There are 3 ways to turn a row about zero (a turn may also mirror it). The second row of each pair is the first, turned, with some noise. The first 27 pairs use one turn. New pairs use 2 turns, one after the other, and a turn may come again.
In the rows, zero is written as 128.
Known pairs, each followed by its turns in order:
[166 113 112  48 149  92 131 131]
[129 180  69  81 154 101 131 149] => fatir

[106 123 107 106 139  67 103 124]
[ 96 154 139 125  97 181 152 103] => bev

[133  87  98 127 123 117 117 111]
[120 118 103 114 120  95 145 101] => fatir

[131 198 164 126 116 173 103  48]
[131 103 228 140 152 180 143 103] => dumod

[109 193  74 104 148  48  66 159]
[ 58 166 100 164  65 214 116 137] => bev

[120 141  99 159 100 168 122  81]
[ 88 121 177 159 107 105 157 114] => fatir

[150 152 175 146 117 115 146 109]
[148 161 117 148 173 103 138 140] => bev

[105 163  98 169 116 148 124  70]
[172 124  67  96 127 161 132 161] => bev

[119 125 108 119 141 167 138 124]
[111 145 135 116  93 138 145 133] => fatir

[135 167  73  72 128 106 118 103]
[ 97 119  70 154  94 163 172 105] => bev

[116 110 127 110 127 159 131 125]
[103 129 128 102 112 138 145 126] => fatir

[ 94 107 142 138 141 122 114 128]
[133 125 118 117 107 122 161 108] => dumod

[150 146 204 127 122 150 124 119]
[ 85 102 183 150  93 139 126 133] => dumod

[119 142 145 120 146 110  99 138]
[ 97 135 130 120 134 139 157 125] => dumod

[148 195 138 136 156 112 156 130]
[162 177 149 167 134 135  88 153] => fatir

[135 148 158 137 127 113  94 113]
[116 105 145 135 148 114  92 144] => fatir

[ 88 115 166 135 118 148 137 145]
[139 136 138 127  70 135 146 124] => dumod

[139  80 119 132 132 120 123 144]
[120 121  89 143 118  99 129 124] => dumod

[151 106 133 138  48 132 190 123]
[187 117 147 168 103  88  90 183] => dumod

[144 138 156 137 112 163  48  48]
[123  95 195 177 165 144 165  58] => dumod

[131  80 136 123 135 131 150 159]
[158 127 110  84 119 156 138 108] => fatir

[132 127 133 194 140 118 107  83]
[140 118 172 106 151  80 145  88] => dumod

[106 126 104 124 119 124 134 143]
[131 108 133 122 124 157 116 116] => bev

[127 141 158 178 122 122 166 132]
[149 150 129 130 186 124  97 134] => bev

[ 78 182 117 149 127 141 113 133]
[155 133  98 149 107 168  85 155] => bev

[169 123 134 132 124 128  56 127]
[ 89 139 140 119 102 114 157 186] => bev

[122 123 111 104 111  97 192 149]
[151 169  93 139 159 168 154 100] => fatir

New pairs. What belongs after each?
[121 129 127  98 158 124 129 150]
[156 139 126 135 136 155 145 148] => bev bev

[155 129 111 121 132 126 130 111]
[125 150 114 138 122 134 140 110] => bev fatir

[ 48 139 196 103 147 108 132 120]
[143 112 210 152 168  85 116 157] => bev fatir

[126 142 128 103 208 105 101 122]
[ 91 116 129 156  89 182 132 178] => fatir bev

[ 91 115 158 129 122 134 151  48]
[142 142 156  55 164 129 145  89] => dumod fatir

[146 123 113 132 102 118 143 114]
[100 136 117 124 135  96 130 121] => dumod dumod

[129 208 112 137 148 125 118 131]
[148 142 114 163  66  97 105 114] => dumod bev

[119 191 128 155 129 124 122 122]
[119 178 116 132 157 130 102 103] => bev dumod

[132 117  82 127 107 118 146 148]
[147 119 134 113 144 114  85 147] => fatir dumod

[157 124 116 107 145 136 114  88]
[115 139 128 110 143 142 168 165] => fatir dumod

[139 141 169 171 134 102 143 164]
[ 79 151 147  90 137 142 156  99] => bev dumod

[ 78 146 131  51 125 115 122 151]
[156 185  86 114 122 170  94  93] => fatir dumod

[154 135 180 180 119 125  96 129]
[ 69 170 123  97 119 136 127 150] => bev dumod

[129 127 103 204 130 137 120 125]
[117 192 103 149 124 134 173 122] => dumod bev

[174 128 107  78 130 104 149 126]
[114 156  77 127 117 116 129  88] => dumod dumod

[122 144 167 109 149 126  79 102]
[187 125 137 113 140 108 114  92] => dumod bev

[194 139 147 166 128 118 125 125]
[105 151 117 137  97 154  78  93] => bev bev

[135 139  59 111 136 114 178 151]
[157 172 164 188 132 118 152 135] => fatir fatir

[123 108 127 153 101 208 111 129]
[ 84 118  80 173 112  87 140 155] => bev dumod

[140 137 119 111 141  78 127 147]
[ 95 127 145 161 112 147 124 126] => bev fatir

[141 103 118  73 135 144 132  75]
[ 96 160  92 165 138 170 110 145] => fatir fatir

[154 118 109 137 143 118 139 140]
[ 96 131 104 134 113 134 123 125] => bev fatir

[ 97 208 135 120 134  91 121 146]
[135  92 173 182  85 106 153 148] => bev fatir

[107 135 150 144 151 182 179 145]
[138 137 154 206 133 155 146 133] => dumod dumod

[164 118  84 137 133 152 157 126]
[152 108  66 123 139 133 147 120] => bev dumod

[129 136 153 121 120 131 178  96]
[104 153  87 101 142 114 143 114] => bev bev

[ 73 113 208 105 139  48 128 117]
[173 121  81 125  59 127  92 207] => dumod dumod

[118 128 112 171 137 131  99 111]
[122  89 149 105 149 131 138 135] => dumod dumod

[181 129 120 125 139 136 120 130]
[141 137  89  99 129 126 149 149] => bev dumod

[146 152 141 172 128 137  48 208]
[158 168 200  56 139 166 175 141] => dumod dumod

[103 129  87 148  62 161 143  99]
[ 87 154 104 131 156  74 139 178] => dumod bev

[136 154 208 140 139 116  97 148]
[ 99 137 176 112  78  88 123 159] => fatir bev

[134 141 127 124 109 148 135 106]
[153 139 123 117 119 118 139 115] => bev fatir

[127 138 123 150 127 125 165 118]
[117 131 168 139 137 123 112 128] => fatir fatir

